There are 9 hidden switches. A switch that is on adds its own fixed numbers to the row, and there is some noise. The rows also spread widely along 16 directions, which tell nothing about the answers.
In the rows, zero is written as 128.
Known rows, each followed by its switches (1 for on, 0 for off):
[120 128 119 131 134  63 109  92 120 115 125 137 159 114 140 112 137 132
 124 102 117 139  74 125 145 114 130 152  82 100 167  92] : 0 0 1 1 0 0 0 1 0
[ 68 173 103  82 134 129 112 129 123 111  86  89  71 120 112 138  91 150
 131  98 135 148 138 139  44 144 121  93 167 118  86 169] : 0 1 1 1 0 0 0 0 0
[130 176 123 122  99 102 152 135 114 160 141 131 147 132 112  86 218 118
 143 151 108 157 121 109 152 104 130 122  74 137 152 116] : 0 0 1 1 1 1 0 1 1
[115 129 120 115  75 129 135 141 136 101 126 107  88 111 136 127 101 128
 130 105 159 154 150 149 149 124  92  98 139 161 139 127] : 0 0 0 0 0 0 0 1 0
[ 97  78 131 138  95 115 133 114 141 110  92 145 137  77 127 120 135  99
 107 105 179 151 129 119 158 158 120 168 102 120 142  73] : 1 0 0 1 0 0 1 1 0
[119 135 137 142 130  96 109  88 128 146 124 149 132 119 135 131 141 100
 143 119 100 139  99 140 124 112 139 112  89  64 131 142] : 0 0 0 1 0 0 0 0 0
[138 103 140 193 149 151 165 110 134  72 135  54  95  94 159 101  70 176
 153 101 175 149 112 121 192 124 104  72 152 162 130  85] : 1 0 0 1 1 1 0 1 1
[136 106 181 108 138 101 165 141 158 121 135 143 130 145 102 136 107 129
 200 109 130 155  94 115 117 123  95  80 123 113 111 154] : 1 0 0 0 0 0 0 1 0
[114 128 155 121 121 118 160 179 146 119 126 154 101 113  87 159 106 144
 169 112 165 161 149  89  58 166 138 128 124 122 117 118] : 0 0 1 0 0 0 0 1 0
[ 82  86 124 117 120  89 152  98 138  99 101 170 109  70 119 138 143 125
 111  66 189 153 121 166 160 151 107 150 105 142 141 102] : 0 0 1 1 1 0 0 1 0
[ 91 158 126  86 142 109  93 137 142 110 116 107 142 163 140 161 100 153
 152 118 150 140 124  98  78 107  84 125 136 151 112 122] : 0 1 0 1 1 0 0 0 1
[ 88 119 142 102 108 123 101 165 155  78 105 139 175 157 123 172  71 137
 144 115 170 131 118  88  98 138  64 144 152 179 104 124] : 1 0 0 1 0 0 0 0 1
[149 147 150 102 118 119 114  86 135 138  87  75 124 117 166 124 134 129
 146 153 165 132 147 110 181 100 149 125  96 120 173  63] : 0 1 1 1 1 0 1 1 1
[ 91 142 122  99  14 128 104 139 200 119  98 124 112 133 136 144 103  91
 163 102 165 161 139 109  98 132 100 111 127 134 135 146] : 0 0 1 0 0 1 1 0 0
[ 94 139 120  77 155 125 109 109 152 126 125 140 166 174 114 160 141 141
 187 107 150 168 116  74  93 111 112 149 141 157 120 107] : 0 1 1 0 0 1 0 0 0
[117 107 131 164 137 122 135 122 167 114 119 170 170 134 115 168 138 140
 167 126 144 126 113 113 123 153 119 124 135 161  88 142] : 1 0 0 0 0 0 0 0 0
[140 154 141 149  96 116 124 139 175 119 123  85 177 145 153 127 138 154
 159 132 158 122 108  75 165 119 120 113  97 175 156  84] : 0 0 1 0 1 1 0 1 1
[117 100 153 188 160 145 160 137 104 107 119 148 156 116 129  84 128 107
 137 161 140 107 129 108 157 114 101 118 142 125  89 128] : 1 1 1 1 0 1 0 1 1
[107 106 147 182 138 134 125 163  97  98 102 110 210 136 136  86 129 114
 101 159 123  86 111 112 185 119  83 105 102 158 108 103] : 0 1 1 1 0 0 0 0 0
[ 88 157 206  83 128 121 126 166  81 122  97 164 103 107  69 151 119  89
 133 156 108 153 163 139 113 148 133  93  85  95 108 137] : 0 0 1 0 0 1 1 1 0
[116 170 121 159  93 175 173 117 146 121  84  95  80  77 108 129 170 151
  95 133 191 109 178 149 154 184 173 115 143 160 112 149] : 0 0 1 1 0 0 1 0 1
[111 134 175 142 100 131  99 166 122 139  88 130 128 109 139 153 113  85
 118 162 161 112 184 115 126 131 129 110  84 100 131  89] : 0 0 1 0 0 0 0 0 1
[193 154 188 154 124 162 144 133 150 158 113 108 121 138 164 155 104 134
 184 204 137  84 171 114 156 101 157  88 135 129 118 141] : 0 0 0 1 1 1 0 0 1
[144 132 153 128 112 149 126 132  91  93 105  99 117 112 126 115  71 125
 158 177 110 150 139 112 151 130 123  98 155 133 115 119] : 1 0 0 1 0 0 1 1 1
[122 114 137 128 118 121 120  74 118 136  53  87 161  90 152  72 149 105
 125 159 104  99 107 141 202 125 144 112 126 122 119 123] : 0 1 1 1 0 1 0 1 1
[106 130 150 149  59 130 172 129 203 142 143 199 138 154 113 115 177  65
 153  92 157 115  94 133 127 104  82 100  99  88 118 218] : 0 1 1 1 0 0 0 0 0
[123 110 112 157 133 144 162 104 170 141  85  99 163 111 154  83 161 124
 128 122 171  90 110 106 167 130 125 137 142 145 107 125] : 1 0 1 1 1 1 0 1 0
[123 144 163 144 159 130 130 114  99 117 141 134 168 146 115 103 142 115
 175 157 108 164 103  70 148  97 120 113  96 105 129  93] : 0 1 1 1 1 1 1 1 1
[ 97 164 146 133  85 128  64 146 137  61  98 118 130 110 128 162  23 146
 124 135  98 120 102  93  77 169 141 132 143 120 107 141] : 0 1 0 0 0 1 0 1 1
[120 152 186 148 119 162 172 133 133 101 121 162 168 131  80 124 170 114
 121 145 148 109 113  99 183 151 133 125  99 138 122 151] : 0 1 1 1 0 0 1 1 1
[141 104 154 156 146 101 125 139 161 147  91  79 163 128 168 150 127 160
 182 149 173 121 159  98 137 123 124  97 118 164 121  72] : 0 0 0 1 0 0 0 1 1

New rows. What belongs after each?
[ 71 109 118  92 130 101  71 128  93  87  79 124 182 114 134 127  92 117
 109 129 121 146 102 113 140 131  90 154 114 155 123  69] : 1 0 1 1 1 1 0 0 0
[113 179 173 125 141 131 104  91  96 120 108 133 180 136 118 140 181 113
 120 171  95 119 118 141 219 113 127  96  78 155 123 130] : 0 0 0 1 1 1 1 1 1
[119 126 144 116 137 122 224 129 156 139 127 154  87 105  97  86 177 122
 119  98 190 113 144 150 136 133 121 146 138 122 117 175] : 0 0 1 0 0 1 1 1 0
[106 121 105 203 140 152  78  95 123 107 145 102 108 115 169 147  75 125
 173 112 143 190 130  85 107 108 129  95 130  95 126  62] : 1 0 0 1 0 1 0 0 0
[137 150 115 152 101 115 100  81 111  74 104 113 135 110 143 124  96 151
 142 154  87 127 102 153 186 130 142  96 137 160 130 138] : 0 1 1 0 0 0 1 1 0
[147 167 135 111  93  78 101 159 141  95 154 110 153 167 146 141  92 152
 134 119 136 133  93 100 134  92  97 133  81 146 191  84] : 1 0 1 0 0 0 0 0 0
[158  84 142  80 115 128 124 131 119 105  60 107 164 122 147 144  59 150
 180 192 133 116 160 113 156 140 120 149 192 203 105 103] : 0 0 0 1 0 0 1 1 0
[120 134 132  79 168 166 167 115 112 150  59  89 121 108  98 140 162 160
 144 158 149 116 177 143 149 168 156 112 185 195  70 147] : 0 0 0 1 0 0 0 1 0
[ 88 136 175 109 183 104 129 156  95 112 121 133 195 142  95 125 147 136
 115 131 125 126 105  93 140 131  99 144  94 148 115  98] : 0 0 0 1 0 1 0 1 1
[170 130 145 196 111 156 109 105 136 130 112 127 134 104 184 139 100 107
 130 174 142  89 142 118 182 110 155 121 111 104 138 102] : 1 0 0 1 1 0 0 1 0
[104 148 155 153 127 163 110 118  96 131 147 130 106 117 127 114 129  63
 109 118 130 153 138 119 157  98 117  91  85  57 143 110] : 0 0 0 0 0 0 0 1 0
[109 137 141 112 128 159  75  97 108 132 104  37 143 140 167  96 107  78
 126 123 147 156 121  89 177  76  93  89 103  84 158  56] : 1 0 0 1 0 0 0 0 1
[150 116 155 165 105 115 122 134 113 114 104 122 129  93 142 125 123 123
 128 171 142 133 149 123 181 132 149 120  67 123 161  45] : 1 1 1 0 1 0 1 0 0
[105 149 163 148  71 154  96 134 160 154  77 119 150 131 142 136 147  53
 131 153 153 113 150 108 143 119 122  84  77  84 122 126] : 1 0 1 1 0 0 1 0 0
[124 111 140 139 113 149 161 167 148 123 142 146 152 138 137  88 116  93
  89 122 174  81 129  98 136 108  87 181 134 119 129 136] : 0 0 0 0 0 1 0 0 0
[117 128 130 170 173 207 130  81 101  82 135  57 140 131 147  96  95 127
 134 118 170 149 122  80 198 104 100  98 170 139 120  91] : 0 0 0 1 0 0 1 1 1
[132 121 123 138  91 135 104 122 139 107 105 119 136 118 153 168  87 150
 176 149 136 149 152 115 144 135 135 118 153 187 124 102] : 0 0 0 1 0 1 0 1 0
[135 118  79  82 120 131 150  92 136 134 109  96 125 139 141  93 160 139
 152 125 167 149 137 124 160 100 106 144 168 179 138 108] : 1 1 1 0 0 0 0 0 0
[133 159 175 115 152  81 162 146 119  84 123 107 105 137 114 136 105 192
 172 137 121 128 114 167 153 116 100  52 131 184 116 159] : 1 1 1 1 0 1 0 1 1
[ 85 161 147 116 156 142  84 129 103 115 121  98  87 120 139 158  98 110
 112 106 162 159 157 125 125 104 104  86  94  99 134  80] : 1 0 0 0 1 0 0 1 0
[134 135 173 134 118 111 118 113 128 108 140 199  95 107 106 187  80 122
 189 135  93 165 121 131 102 143 158 111 121  91 119 154] : 0 0 0 0 0 1 0 1 0
[ 86 130 127  58  57 109 107 156 130 117  44 108 102  85 116 117  80 101
 111 130 123 123 143 149  91 164 119 120 147 123 105 157] : 0 0 1 0 0 0 0 1 0
[155 112 155 178 145 196 147 117 122 124 119 104 177 117 121  84 126 100
 131 166 128 111  98  52 178 142 147 137 126  96 112  94] : 1 0 0 0 1 0 0 0 1
[136 154 102 144 111 108 111 140  95 130 143 144 131 128 139 114 147 119
 133 183 121 154 157 105 117 104 119 153 110 133 134  90] : 1 0 0 0 1 0 1 0 1
[143 132 153 123 106 114 149  88 193 157  82  81 154 135 152 108 180 122
 149 119 167  98  99 125 185 112 131  98  95 117 148 125] : 1 1 1 1 0 0 0 0 1
[120 142 130 178 130 143 141 120 160 121 139 187 166 138 120 177 169 139
 153 133 169 121 141  99 130 143 130 146 132 170 102 145] : 0 0 0 1 0 0 0 1 1
[ 79 117 132 162  87 113 119 141 159 112  95 152 151 114 127 124 140  95
 127 110 149 127 111 121 120 141  99 106  96 117 110 135] : 1 1 1 1 0 0 0 1 0
[ 94 130 102 100 139  52 127 153 124 130 112 151  92 106 127 138 115 150
 127 116 131 136 146 165  46 134 105 139 129 124  98 148] : 0 0 0 0 1 0 0 0 0
[ 95 172  88 169 103 116 100  59  97 109 108 137 137  88 138 115 208 121
  65 130 125 129 126 171 214 131 157 138  74 145 158 105] : 0 1 1 1 0 0 1 1 0
[153 154 132 174  92  72 143 150 159  75  96 103 174 117 129 134 118 216
 125 159 105  64  86 150 161 176 144 107 121 217 119 157] : 0 1 1 0 0 0 0 0 1
[111  73 168 177 124 123 154 182 134 122  81 150 187 101 120  89 125  90
 105 154 152  76 121  90 130 154 112 147  99 101 100 105] : 1 1 1 1 0 0 0 1 0
[167  88 119 153 137 160 143  83 106 126 116 142 124  98 164 110  97 109
 140 162 147 113 149 123 179 108 143 166 173 120 132 110] : 0 0 0 1 0 0 0 1 0
[118 123 110 139 151 155 153 108  74 103 106 118 165 101 108  64 160 128
 106 165 120 138 114  96 186 137 136 166 135 157 116  84] : 1 1 1 1 1 1 1 1 0
[179  99 177 178  77  98 205 147 136 126 150 166 116 107 137  74 148 101
 144 163 139 111 134 150 191 101 106 119  93 105 155 145] : 0 1 0 1 0 0 1 1 1
[ 77 158 180 152  65 107  77 172 140  81  92 174  95  96 138 206  54 111
 133 136 147 125 168 155  97 147 106  77  95 131 108 145] : 0 0 1 1 1 1 0 1 1
[ 95 122 129 153 117  76 102 156 126  80  96 137 153 116 139 104  59 127
 114 130  92  88  85 134  88 133  93 113 131 109  91 168] : 0 1 1 0 0 0 0 1 0
[148 152 120 146  72  96  99 103 140 127  93  93 121 115 158 117 120 137
 179 165  92 139 125 137 145 119 146  70 120 132 132 133] : 0 1 1 0 0 0 0 1 1
[112 112 106 118 163 201 142  77  91 124  84 133 112  97 122 118 132 118
 130 155 155 129 170 123 156 139 154 161 198 151  89 122] : 0 1 1 1 0 1 0 0 0
[112 131 176 119 109  77 109 112 141 110  90 126 171 118 139 103 110  98
 115 123 103  92  68 139 171 117 110 112  87  93 136 150] : 0 0 1 0 0 1 0 1 1
[126 147 150  98 100  94  87 160 135 138  83 115 151 130 135 150 113 130
 145 169 116 124 142 101 106 133 146 134  87 131 141  79] : 1 1 1 0 0 1 0 0 0
[110 128 109 189 161 139 100  91 103 102 128 117 130 108 133 129  98 135
 165 129  93 161 106 112 120 135 140  82 148 108  87 130] : 0 0 0 0 0 0 0 1 0
[153 124 160 104 106 158 123 139 115  96  65 127 154 121 129 136  63 125
 156 209 114  91 149 109 156 142 136 128 170 166  94 139] : 0 1 1 0 1 0 1 1 0
[116  72 132 140  78  74 124 150 204 129  74 113 141 107 170 141  89 126
 172 101 194 129 129 102  94 139 105 125 118 126 133  87] : 1 0 1 1 0 0 0 1 0
[139 129  95 167 106 166 165 129 162 104 123 151 182 134 103  97 146 144
 151 154 108 107  81  75 127 164 132 151 175 172  76 177] : 1 1 0 0 1 0 0 1 0
[145 146 212 103 174 133 123 152 102 103  98 187 130 126 105 210  79 146
 159 193 142  97 175 115 121 141 153 134 126 144 104 121] : 0 1 1 0 1 0 0 1 1
[201 158 129 174 138 130 113  63 135 116 130  68 143 138 169 166 111 199
 208 157 115 141 107 117 205 110 184  74 123 174 169  78] : 0 0 1 1 0 0 0 0 0
[160 144  93 106  90 181 126 111 127 156 109  62 113 137 151 104 128 120
 166 167 131 146 166 102 150 108 139 111 175 154 130 117] : 0 0 0 0 0 0 0 0 0
[104 116 131 141 145 159 126 101 101  83 105  73 111  88 127  95  70 143
 124 109 117 147  99 113 149 149 136 109 154 115 115 104] : 0 1 0 1 0 1 0 1 0
[137 106 125  86 162  84 106 122 102  85 107  73 191 152 146  86  63 159
 138 133 101 116  63  94 146 102  96 153 139 142 148  81] : 0 1 1 0 0 0 0 0 0
[ 78 143 114 138 152 101  63 114 164 124  99 109 162 146 159 179 117 135
 135  89 181 137 119  84  78 120 116 134  97 114 132  72] : 1 0 1 1 0 0 0 0 0
[139 156 107 132  78  99 125 159 152 122 114 130 159 127 102 141 134 172
 180 165  78 149 109  88  84 175 159 129 135 181 106 137] : 1 0 0 0 0 1 0 1 0
[163 147 163  96  79 130 138 150 153  94  82 117  99 109 138 135  40 132
 104 154 155  64 134 135 127 146 141 156 150 115 140 157] : 1 0 1 0 0 0 1 0 0
[133 181 194 115 157 105 102 179  69 134 104 121 119 124 134 155  96 126
 117 192 121 101 178 125 114 105 133 103  78 104 133  97] : 0 0 1 1 1 0 0 1 1
[134 181 118  98 134 146 160  81 116 136 132  88  74 126 106  75 156 125
 117 117  95 131  91 160 153 110 140  90 136  86 125 188] : 1 1 0 0 0 0 0 0 0
[132  81  95 142  52 123 117  99 126 104 102 134 106  97 174  88  84  79
 153 148 160 157 149 132 155  97  88 139 163 121 141 107] : 1 0 1 1 0 0 1 0 1
[116 159 215 115 122 179 134 109 160 123  44  95 169 119 103 152 151 120
 133 159 133  70 122 128 215 169 160  62 114 157  92 164] : 0 1 1 0 0 1 0 1 1
[146  89 183 134  91 131 152 175 168 129  90 181 131 108 124 168  76 126
 212 178 161 127 168  70  75 159 146 146 147 133  97 118] : 0 1 1 1 1 1 0 1 1
[108 119 164  93 130  82  88 153  80  80 102 139 119 120 151 137  28 118
 118 158 102 106 143 174 128  98  69 115 147 137 108 147] : 0 0 0 0 0 1 0 0 1
[120 115 124 190  88 106  92 102 123  91 119 178 157 103 163 120  98  85
 111 138 110 100 101 152 173 111 110 124 109 109 132 143] : 0 0 1 0 0 0 0 1 0
